Each new row is followed by what is left after taking away its nearest point in the smallest flat space through zero that holds the last named rows.

k_522 (5 x 18):
[-8 64 -1 31 -30 34 -43 20 1 -4 22 -5 -40 -13 -12 -9 -23 -31]
[-76 -53 -73 23 21 21 2 1 -5 -12 22 -3 -17 -19 42 4 19 -16]
[-5 17 44 -5 11 -41 -19 -30 28 42 33 30 -19 -21 -18 3 13 25]
[-62 -12 28 -28 39 -4 48 71 -51 -23 0 14 0 -18 -78 -15 25 -16]
[-16 19 -59 1 -39 3 35 5 12 -20 57 -39 -11 -24 14 14 -7 -21]
New rows:
[-31 14 1 39 -13 -12 -17 -31 -45 -27 16 -19 -42 21 8 -46 22 -50] | [-4 2 16 18 -10 -36 5 -45 -39 -21 7 -20 -20 30 6 -40 26 -31]
[42 1 -5 -2 0 23 0 11 -40 -18 43 26 -27 -12 -37 46 -26 -31] | [43 -27 -8 -2 15 15 -5 -9 -33 -8 32 35 -19 -6 -17 49 -18 -17]
[-8 -15 57 6 -1 55 -14 10 10 13 -7 15 -12 -13 -2 -12 -17 -15] | [-2 -26 36 -7 -11 40 17 0 19 8 9 -1 0 -17 9 -1 -14 -10]
[43 -17 -8 32 2 4 20 2 35 -33 -46 32 -46 18 5 -41 -20 48] | [19 -10 -15 27 0 -5 37 11 36 -35 -16 29 -56 -1 -9 -38 -14 42]
[17 -3 -34 -36 -19 -29 10 -14 -20 31 29 -12 18 -17 47 -7 47 7] | [13 14 -11 -25 -12 -6 -16 11 -39 26 5 0 8 -10 26 -21 40 -6]

k_608 (5 x 18):
[9 23 36 -18 -38 -13 7 -9 -3 6 -11 17 -37 19 0 -21 4 -27]
[11 21 -6 -17 12 -13 -20 35 32 -4 8 -19 -21 -14 -9 -1 6 22]
[27 28 18 27 -9 -14 21 19 25 34 -58 -20 -15 29 -2 21 38 12]
[32 -14 -8 -25 15 -7 -36 -15 58 52 23 -16 -17 14 14 -17 68 23]
[15 -17 41 -62 0 32 -13 25 21 20 -10 -16 28 -4 -22 16 -3 -54]
New rows:
[-17 -21 1 -10 -58 6 19 -6 -26 68 -68 -12 -7 37 26 28 7 -7] | [-30 -18 -29 -29 -36 -1 -11 13 -19 34 -20 -15 -16 1 22 14 -17 18]
[-19 25 3 6 -13 -35 52 -3 -9 4 0 28 -36 20 6 14 28 -7] | [-21 2 -7 -16 11 -16 34 9 2 3 19 15 -7 1 -1 24 21 -10]
[0 0 5 2 -21 -8 -5 2 52 -8 -43 6 43 4 -27 -30 -13 12] | [-6 -5 -2 4 -22 -10 -8 -11 45 -14 -29 15 40 2 -21 -40 -16 15]
[-28 29 13 -33 3 19 0 -23 1 12 7 -68 -17 -21 -5 -68 -12 5] | [-30 23 8 -6 7 24 16 -27 -9 17 -13 -71 1 -14 -3 -52 -10 9]

k_5 (5 x 18):
[38 53 -30 -2 -39 23 25 -10 40 24 52 -2 30 11 -10 15 34 -3]
[48 83 11 0 -56 -9 -5 63 -32 22 13 -32 0 -23 -33 0 43 39]
[-18 15 -56 -32 -15 32 24 43 -11 59 -6 -3 -28 7 -24 5 10 -35]
[1 9 -28 -34 4 12 -25 1 12 19 28 -62 -18 -28 -19 -21 -1 -30]
[38 19 13 -9 -30 25 -56 0 -25 -10 52 -57 5 4 -48 -10 36 -56]
New rows:
[-30 -29 8 -67 -3 3 -53 29 -10 7 68 -12 3 -6 2 0 -2 -9] | [-28 -21 14 -50 -9 -6 -26 31 -4 5 55 25 16 4 18 14 -1 22]
[-23 21 -35 9 1 -14 49 -18 -34 -34 -36 -3 14 -2 3 -23 -26 23] | [-11 23 -35 6 -8 -1 33 -26 -36 -37 -14 -18 19 5 -12 -24 -14 -2]
[-14 6 3 46 11 -10 -12 36 -10 -16 -2 6 3 51 61 -39 0 -14] | [-9 19 -13 34 8 -6 -12 36 4 -4 12 -13 1 40 57 -44 2 -16]
[-6 -5 3 -22 -26 -4 14 -16 10 -68 54 29 -5 -7 -9 8 5 -2] | [-19 -4 -6 -32 -23 -7 18 9 -3 -52 35 24 -24 -18 -12 4 -1 3]
[-24 17 -2 7 -17 0 -65 -21 25 -18 2 -40 -20 2 27 68 -17 10] | [-29 20 -9 9 -25 6 -49 -5 15 -5 -10 -20 -23 14 24 77 -12 9]

k_382 (5 x 18):
[-42 -17 47 -12 39 -77 29 34 26 -4 -6 -20 5 39 11 29 -34 2]
[-31 13 4 20 24 -33 -15 -32 8 55 -38 -52 9 31 -5 5 -1 -27]
[10 35 -12 21 -3 -35 -1 19 -62 -7 18 -5 19 21 -24 47 59 -9]
[-27 -64 -51 2 -1 -25 -4 8 7 33 -14 -64 -41 2 -3 33 30 24]
[7 -6 -2 -32 3 18 -58 -1 26 -22 -17 -1 42 42 25 50 52 15]
New rows:
[5 1 19 -68 -15 5 -20 -24 -7 -20 -9 -66 -43 68 -19 15 27 7] | [14 16 29 -58 -21 12 4 -23 -20 -26 6 -43 -52 45 -28 -15 0 -1]
[3 68 -28 12 -15 1 0 -20 -32 -9 -3 2 -49 11 42 15 -29 16] | [-4 52 -24 0 -10 -2 -5 -14 -14 -14 -8 -2 -48 19 52 24 -31 25]
[27 -4 9 68 -9 10 13 1 8 4 3 8 -12 34 -14 -3 -34 -2] | [28 -15 3 58 -10 14 1 5 15 -3 1 5 -8 41 -8 12 -19 7]

k_564, 5 rows:
[-19 -14 -37 7 36 5 39 70 -11 86 -22 10 12 51 -37 -7 24 3]
[-14 -24 -32 39 20 19 22 -6 13 -37 18 54 -3 14 -61 -17 4 -20]
[6 -6 30 3 -32 -30 -28 -4 27 48 32 10 -23 39 24 12 26 4]
[4 7 -3 -6 27 -9 16 25 -7 -38 13 3 -16 -4 24 11 41 17]
[-62 13 31 31 11 25 24 -31 -36 5 -12 26 -25 -5 31 9 9 25]
New rows:
[-33 29 19 -22 -11 -7 22 17 -4 -43 -31 2 -17 41 15 9 -13 -54] | [-27 25 17 -23 -17 -11 16 19 4 -31 -29 1 -14 48 8 7 -16 -59]
[6 21 28 11 42 -40 -18 11 -40 29 -60 16 55 4 47 12 23 25] | [20 4 16 26 30 -40 -31 -10 -13 -3 -37 40 56 6 11 1 11 2]
[11 -26 -15 -51 40 38 -10 40 -8 -37 25 -2 0 -9 53 11 -26 -36] | [-10 -33 -2 -31 24 43 -15 21 -3 1 28 17 -6 11 44 8 -34 -40]
[-12 1 -25 -7 10 49 -19 28 12 7 -35 -15 -40 8 18 -11 7 26] | [-3 -5 -22 -3 -4 45 -32 12 26 -5 -22 -8 -41 8 10 -14 0 17]
[-6 -46 -2 1 4 10 5 -18 -39 -15 -17 38 -21 -9 1 -7 20 36] | [18 -48 -6 -16 -10 -2 -11 -10 -27 2 -18 18 -9 -7 -3 -9 9 28]
[11 36 -13 19 2 23 12 23 4 -26 -42 12 30 -22 -46 -25 -12 7] | [11 39 15 18 -17 3 -5 17 15 -5 -22 15 9 -5 -13 -12 10 18]

k_959:
[31 29 23 -3 -43 -3 15 5 -22 32 -23 -17 -52 -13 45 -50 27 24]
[72 -11 -49 29 -49 36 7 26 -52 43 -46 3 -38 -14 11 -84 -12 5]
[10 -56 -68 50 -9 19 60 4 -47 0 14 -33 -35 -40 0 -31 27 12]
[-14 -53 3 80 -32 30 13 33 -19 6 -53 19 -80 -14 -65 -59 -46 7]
[50 -27 -54 2 -18 37 -33 -15 -6 -97 -6 -23 -7 -26 -33 -27 -11 12]
New rows:
[23 6 -29 -39 -13 -2 -39 -28 64 -3 20 35 51 -13 -2 13 27 1] | [1 -14 -15 -1 -25 -2 -8 -15 51 20 8 33 4 -24 -11 -8 29 10]
[22 16 10 12 5 -34 0 -52 -27 -14 -46 4 -39 -26 41 -64 -41 -17] | [-4 3 -1 11 36 -42 7 -57 -18 -15 -21 9 -5 -19 32 -27 -41 -31]
[-28 -20 -16 -25 40 -13 42 -26 -43 -4 -25 15 19 11 27 -2 -16 12] | [-20 -11 -1 -29 27 -9 25 -27 -36 -21 -39 16 5 11 21 -14 -24 18]
[-45 4 -6 44 36 24 -8 -21 -39 18 35 -76 -83 3 45 0 11 -41] | [-22 20 -8 22 38 34 -53 -19 -25 9 19 -53 -50 23 31 3 -20 -56]
[-31 -16 -15 -7 -47 -38 -19 -1 -18 17 35 -34 -45 56 69 -28 -16 23] | [-35 -30 -29 -5 -33 -30 -36 -1 -8 -3 36 -21 -22 63 41 -14 -39 11]
[18 22 -15 40 -26 38 7 -21 11 43 12 -16 1 -24 -5 4 4 -50] | [7 28 4 32 -24 33 -4 -29 26 19 15 -19 -2 -23 -11 15 4 -45]

k_828, 5 rows:
[-56 -50 37 8 -52 2 -18 84 -55 2 -22 13 -12 0 4 24 -28 -17]
[-18 -3 22 56 11 33 22 54 33 34 27 -10 -43 -1 19 52 9 4]
[-4 4 29 19 0 -16 -14 35 -21 -12 10 -9 -41 -19 -7 45 33 4]
[-44 17 32 29 3 57 14 47 -36 -1 21 -22 -22 12 -50 9 -41 -3]
[-34 22 -41 -3 27 21 38 83 12 12 40 -26 -37 19 39 -27 40 3]
New rows:
[37 -34 -21 10 12 40 34 -42 -4 29 28 9 47 -46 -22 27 47 3] | [12 -42 -22 -3 -1 38 30 -4 -36 19 25 7 42 -42 -22 15 45 -3]
[-42 4 -47 22 -13 17 25 32 -13 8 -38 9 46 -14 -17 18 30 -12] | [-24 14 -42 25 -4 10 20 6 -7 3 -36 8 45 -21 -27 27 37 -7]
[-35 6 14 -38 35 -11 47 -11 -24 5 -1 -29 -36 47 6 35 13 -41] | [-25 -8 17 -38 26 -17 41 -33 -15 11 -14 -17 -20 45 10 38 1 -43]

k_241 (5 x 18):
[1 8 -16 -42 -15 70 3 -96 40 -60 23 9 -52 -12 23 5 22 6]
[8 -6 -15 -9 2 16 -31 3 33 -8 4 74 35 33 32 20 -13 -24]
[6 -7 -3 14 -5 65 1 -58 0 19 3 80 -46 6 31 5 -17 25]
[-41 41 -50 -37 -42 62 35 -35 13 23 -8 3 51 -47 -14 48 -47 -24]
[-24 -14 -25 -33 -12 7 35 -97 -30 -50 47 16 -59 -51 -12 15 26 -59]
New rows:
[-44 -22 -29 -12 -29 -21 40 -4 15 21 -8 30 17 -32 -22 11 27 -48] | [-21 -22 -6 0 -19 -8 22 6 36 18 -20 15 -4 -6 -7 -12 38 0]
[23 -55 -36 -43 -60 -1 -32 0 20 -38 -15 6 -28 -48 -13 -11 18 -22] | [26 -52 -27 -19 -58 0 -31 26 9 0 -33 10 -20 -42 -14 -16 0 2]
[10 -13 12 -5 -7 17 0 -21 -6 3 -13 31 20 40 63 -12 -6 21] | [-3 -9 8 -12 -11 -7 18 -17 -25 -1 -9 -9 23 16 39 -11 0 4]
[-3 -5 59 30 -17 24 22 -4 -2 21 3 44 -23 -2 31 -34 -22 -24] | [-8 7 53 8 -21 12 21 8 16 -2 3 1 1 -8 20 -31 -13 -36]
[-14 -20 -17 18 -15 14 -36 -7 -29 9 17 -10 27 -58 -31 18 39 10] | [-2 -23 -10 21 -9 20 -52 -1 -13 4 14 2 26 -38 -17 13 42 22]

k_144 (5 x 18):
[24 -10 24 70 -52 -15 6 41 20 41 7 55 -36 -1 -10 16 35 -52]
[7 29 -17 44 7 15 39 25 -8 7 10 33 2 -24 12 -23 -16 58]
[-12 -6 27 -8 0 -24 9 24 -42 -7 18 -7 -60 -30 37 89 -27 34]
[-7 -7 -10 19 -62 -5 58 -53 19 -27 -32 19 9 -9 29 -6 -2 30]
[16 17 -29 28 15 5 46 28 -1 -25 -19 19 -44 -28 80 4 -21 -5]
New rows:
[7 39 4 -23 75 8 -33 -13 22 17 -12 -50 -19 -1 -22 -33 -4 23] | [9 25 19 8 18 -8 -5 -24 33 19 -22 -23 -40 -8 -9 -8 7 17]
[9 -14 -3 -21 21 -6 -41 -34 -64 28 14 23 -22 -13 9 0 -27 -63] | [6 -7 -10 -2 1 -1 -14 -49 -59 26 10 39 -5 -19 6 -18 -30 -27]
[15 -8 -32 -11 35 -34 45 -10 -31 7 -23 -26 23 18 -17 27 18 -35] | [16 -3 -28 7 27 -33 54 -3 -34 17 -15 -12 24 12 -24 27 18 -16]
[46 19 -11 5 26 -1 4 3 51 1 -16 15 39 -65 -14 -20 -30 -4] | [37 4 10 -9 10 -16 -6 -5 42 1 -12 5 25 -64 -18 18 -29 -7]

k_74, 5 rows:
[6 -17 -25 -10 33 6 -27 8 31 30 28 13 8 -34 -38 36 -33 82]
[-56 26 32 -50 -28 -22 3 6 13 25 44 -33 -3 -5 -19 -4 -28 -16]
[25 67 -61 9 41 12 6 -8 19 8 -2 -22 -40 24 -14 97 -11 43]
[24 0 -1 41 15 -11 -43 -3 46 17 29 -4 -3 23 29 37 10 -3]
[-38 28 -32 58 -2 -24 -24 45 51 27 -41 -31 10 5 64 34 -9 -23]
New rows:
[-11 3 -46 41 -8 24 2 28 -39 0 -10 1 -34 -13 6 -3 -27 49] | [-10 -1 -10 33 -23 13 -9 14 -33 1 27 -4 -37 4 11 -16 -17 19]
[10 23 37 5 -3 -30 -4 -65 22 -57 -19 -23 -57 6 -4 17 -9 58] | [-11 3 42 14 -14 -37 -10 -46 27 -51 -35 -20 -37 -11 10 -8 -14 51]
[-35 34 -35 31 -13 12 7 -10 -12 22 28 5 27 -2 16 -21 7 3] | [-20 27 -32 27 -8 17 7 -20 -18 17 36 13 24 0 7 -22 12 9]
[-26 10 -6 35 36 36 17 6 -37 -14 -37 8 -8 39 10 -16 5 -42] | [-32 -3 6 17 41 30 -6 5 -14 8 7 9 -2 25 -12 -8 -13 -14]
[21 17 -11 -6 9 17 13 -26 44 -3 -21 38 -46 -1 -5 -40 20 31] | [-2 23 -1 -8 -3 5 8 -16 56 8 -15 25 -42 -2 4 -44 13 16]

k_464 (5 x 18):
[-19 46 -6 -1 15 -22 -14 23 24 51 -12 42 42 40 9 35 16 42]
[22 19 -1 8 28 -43 -43 5 28 8 -12 31 90 -11 -12 3 20 31]
[5 -23 -27 19 2 -18 -40 -10 61 43 31 86 -8 2 -15 7 9 25]
[23 76 -32 -11 21 -9 -19 -11 8 -11 -20 36 22 -7 -19 -19 30 3]
[-27 0 4 -20 40 -2 -10 24 -34 -20 -32 -3 -15 -2 5 25 -22 34]
New rows:
[-9 -23 -36 3 7 17 26 12 26 24 19 -14 11 12 -30 21 14 13] | [-3 -14 -38 -4 17 18 24 10 12 3 8 -22 11 0 -35 13 14 10]
[39 -6 16 -6 -21 40 26 -39 14 46 22 -9 -33 7 25 -8 -27 43] | [47 9 16 -14 4 27 10 -35 3 24 1 -11 -5 -8 18 -10 -25 55]
[-14 45 17 -18 -9 -34 9 -22 -4 -33 -17 33 30 38 7 16 17 5] | [-14 -2 22 -11 -18 -27 9 -29 -2 -40 0 28 3 24 5 11 3 -4]
[-44 -4 10 33 25 14 6 40 40 2 22 -1 -37 5 44 -38 38 36] | [-29 5 12 32 29 10 4 34 33 -17 15 -16 -16 -9 38 -52 44 27]
[12 -28 30 13 -15 -39 44 -7 -11 41 27 43 11 -30 -29 -7 35 0] | [1 -6 28 -3 2 -31 50 2 -39 22 5 31 -5 -30 -26 -2 28 6]

k_909, 5 rows:
[30 68 5 -24 32 -33 17 26 -58 18 -4 -39 -49 51 -55 -11 17 66]
[2 -2 30 -4 -35 3 5 35 34 -10 12 63 -26 -20 42 -6 15 -16]
[-8 -13 9 -30 39 -16 10 -26 -6 -3 -28 21 -61 -1 21 23 49 -4]
[-19 43 11 11 21 -6 9 -37 10 -4 7 17 7 33 -19 28 6 27]
[7 -35 5 2 -21 -52 22 -11 33 11 -18 6 -21 -7 -6 20 5 19]
New rows:
[29 29 8 6 4 -13 -45 34 -15 -21 26 -47 2 14 -42 -36 -17 -38] | [11 8 18 7 9 -30 -34 -2 19 -26 13 -14 -13 8 -24 -5 2 -43]
[9 8 34 -40 -30 43 -36 -36 22 15 25 -31 -43 44 25 6 29 -47] | [17 2 29 -29 -47 23 -30 -35 30 24 26 -48 -28 48 4 7 12 -30]
[9 41 -15 -8 41 26 -35 43 6 -23 -26 -7 -42 7 25 40 11 35] | [8 11 -24 10 15 16 -34 35 30 -19 -26 -16 -11 -6 20 44 -13 31]
[-41 29 14 16 11 -18 7 13 38 25 28 14 -32 8 -7 -40 -39 30] | [-45 -1 -2 7 29 -6 -3 0 24 24 14 -4 -32 -7 3 -41 -34 7]
[-26 34 45 37 2 -21 8 -12 -32 -17 -44 12 5 22 -20 38 2 -17] | [-14 9 38 33 -15 -16 2 13 -37 -14 -46 1 6 2 -10 19 -6 -33]

k_928:
[-65 -19 53 -47 22 28 4 62 49 -2 -49 33 -53 -2 50 -49 -3 41]
[-36 -38 -6 28 -20 39 5 20 49 15 -16 15 -7 34 -5 -10 23 11]
[-15 -3 -48 -16 -15 13 18 61 25 -17 -21 36 22 -37 11 -29 3 20]
[9 -29 -26 -17 -43 33 -19 39 -8 -3 -11 -16 7 -35 32 4 -16 -26]
[-26 -41 45 -56 -7 43 -14 -41 15 44 76 -12 -9 48 -35 -11 -10 22]
New rows:
[-29 -3 19 42 -21 -16 -15 20 -3 19 -33 -16 11 3 -32 3 39 -11] | [-24 4 23 0 -16 -19 -17 21 -16 18 -11 -15 16 -16 -32 -7 23 -3]
[9 6 -15 13 30 38 35 -33 38 -12 -41 -35 -1 12 -39 -3 -11 36] | [20 4 -14 -9 22 42 24 -25 21 -15 -39 -47 -2 -9 -23 0 -26 25]
[16 -12 -14 -10 -39 6 -15 37 24 -30 -32 25 7 10 5 -33 -15 8] | [27 0 8 -6 -24 -10 -19 0 8 -23 -13 11 2 27 -9 -20 -17 4]
[5 4 21 39 -6 1 -20 -27 7 -34 -16 2 44 -26 14 -1 -11 -39] | [-11 -2 31 14 0 10 -15 -25 20 -27 0 14 42 -19 5 -17 -12 -19]
[-13 20 6 34 12 14 -3 -30 35 42 -23 14 15 39 -25 -3 -39 -41] | [-7 27 -2 0 10 12 -5 -10 22 32 -22 17 20 6 -10 -13 -55 -39]
[-24 37 -27 -33 15 22 -34 -18 22 8 11 -20 33 3 7 35 -8 -11] | [-31 41 -22 -19 22 18 -30 -11 30 4 -8 -14 24 7 14 33 -2 -8]

k_12:
[6 -25 14 -33 -9 -30 -35 49 -36 -39 -22 -18 -37 -12 -22 -4 48 -1]
[26 2 -4 -59 -38 -1 10 41 4 19 -20 -22 -43 25 44 1 60 41]
[-1 -4 25 29 2 -24 40 5 -8 -10 -9 28 12 -13 47 13 24 7]
[44 -7 10 -27 27 15 65 66 21 29 -47 39 13 -45 27 -19 22 9]
[29 -5 -7 -16 12 -7 -18 50 20 5 -51 10 2 -18 -6 -9 22 31]
New rows:
[32 0 27 40 37 30 -37 42 -32 -11 7 -18 -44 -20 37 28 0 44] | [28 5 21 36 40 50 -25 25 -28 2 26 -21 -40 -17 29 23 -22 28]
[21 -33 8 13 13 39 34 -4 11 34 36 -17 2 35 -8 -25 -9 7] | [18 -42 16 28 14 11 7 8 1 8 18 -14 1 29 -12 -18 9 18]
[30 18 -16 19 -37 -23 -43 -29 17 -39 -3 -17 -41 37 -33 12 43 -45] | [45 21 -12 22 -16 -5 6 -18 34 -16 -12 11 -19 14 -17 3 31 -51]
[40 38 -42 -17 -22 12 25 -38 28 -20 24 -13 0 31 17 -43 -6 38] | [36 19 -23 -3 -3 -10 20 -19 3 -53 13 0 4 1 -3 -45 2 17]

k_703 (5 x 18):
[2 -24 -17 -12 -10 -9 -42 -16 26 -36 -34 -24 -8 45 -67 -25 58 7]
[16 1 -30 10 18 8 -74 -34 30 -22 -46 -73 4 -29 -26 27 52 -20]
[-58 -57 -43 8 27 -24 -54 -41 -57 -55 7 -75 -31 -18 -17 -11 60 -23]
[-22 -44 -5 -7 -15 -27 -51 -22 26 -34 25 8 -60 15 30 -30 31 -40]
[-60 -48 -93 -32 -5 -19 1 -49 -6 -89 -42 12 -14 -13 3 -48 44 -16]
New rows:
[-34 9 -4 -6 -33 -26 16 -18 -7 15 -16 12 4 -10 30 16 62 43] | [-24 14 12 0 -33 -25 7 -12 -2 27 -8 6 1 -6 29 23 60 42]
[-22 37 -31 -28 7 -20 24 -9 5 18 -3 -12 -8 10 -54 -28 -73 -39] | [-18 34 -24 -22 9 -22 1 -13 13 20 5 -25 -20 6 -46 -22 -66 -51]
[10 16 -60 -8 33 -2 -41 59 -5 -7 47 -18 -48 6 40 -11 -14 -46] | [21 30 -65 -15 30 8 -16 68 -5 -5 21 -12 -19 23 1 -14 -14 -18]

k_574:
[-23 13 17 -5 -2 31 -10 21 -30 1 -27 48 35 -29 43 -17 -18 -11]
[-48 -45 6 -34 10 6 2 -39 18 -10 -32 22 42 -38 -23 0 -28 -7]
[-10 -7 29 -38 2 -37 0 25 40 72 51 26 23 -61 -49 -97 13 -43]
[13 33 9 9 -26 -55 -20 -27 -12 -21 -35 32 -22 -17 -53 -48 6 20]
[-10 3 -10 -43 31 72 -13 -39 12 -8 -30 36 38 -12 -10 19 -1 -31]
New rows:
[1 27 46 10 -31 36 -26 -30 -28 31 2 36 27 -44 40 -9 -27 -25] | [13 7 31 18 -31 9 -14 -48 -5 24 20 -10 -1 -18 11 15 -19 -10]
[31 27 -43 11 7 42 -13 -42 18 -3 -42 39 -25 20 -24 8 42 42] | [-3 -15 -24 16 -1 15 7 -1 22 26 -11 23 -7 -3 7 -8 21 42]
[34 46 -33 -43 19 -31 17 -45 12 -27 -46 39 -24 21 -34 10 -9 -43] | [10 15 -19 -28 13 -41 37 5 5 -3 -15 18 -12 14 17 11 -26 -41]
[-36 32 -21 -29 7 -30 6 25 -6 2 37 26 34 29 -42 -31 -45 12] | [-29 35 -31 -23 11 -12 7 21 -12 -10 32 16 28 48 -28 -4 -44 17]
[24 17 28 15 32 6 -25 -44 -42 22 -10 -2 30 -15 -8 7 41 -26] | [11 -7 31 26 25 -16 -13 -34 -41 22 -1 -22 27 -14 2 14 30 -14]

k_130:
[34 25 -81 20 18 1 13 -16 7 -10 33 -14 45 -24 -32 -5 -72 -9]
[36 -13 39 26 6 52 -8 -33 -2 56 -44 -8 27 -49 -24 11 17 2]
[6 -11 25 34 1 36 -1 -49 5 20 -36 -25 20 -64 2 10 11 -63]
[45 23 58 33 57 12 31 -22 21 15 -56 12 10 -9 -17 3 -59 -29]
[16 -4 27 -37 41 -11 49 -40 35 -24 66 4 42 -29 -17 34 -11 -36]
New rows:
[-60 12 54 51 36 -19 39 -16 38 -13 32 17 23 -8 30 6 8 11] | [-54 13 13 67 15 -5 15 -5 21 6 23 9 26 -10 21 -7 7 40]
[-17 16 47 24 -31 -29 43 -63 12 -16 3 -31 5 -22 13 -18 15 14] | [-9 23 22 27 -35 -30 35 -46 4 -10 3 -27 4 -6 4 -27 2 45]
[15 -1 13 2 -39 7 27 -14 -29 -3 12 17 31 -15 1 19 25 -19] | [16 11 6 9 -35 -3 26 2 -32 -8 -1 23 18 7 3 8 5 -10]
[-39 -30 3 12 -48 -7 11 -14 31 38 28 -7 -17 -4 -11 33 -1 -39] | [-21 -18 2 18 -36 -9 13 1 30 46 15 4 -20 16 -22 26 -25 -13]
[7 -8 -11 -15 12 -35 64 25 -19 -67 0 -1 -33 -24 -7 -13 -5 -12] | [20 -18 -7 -5 0 -8 47 21 -29 -34 -19 -5 -24 -40 -19 -13 14 11]
[-28 0 -12 46 42 24 -28 17 11 35 35 -5 25 -11 -29 61 -49 -7] | [-52 -7 7 36 30 14 -35 31 6 27 28 0 0 8 -9 59 -23 -6]
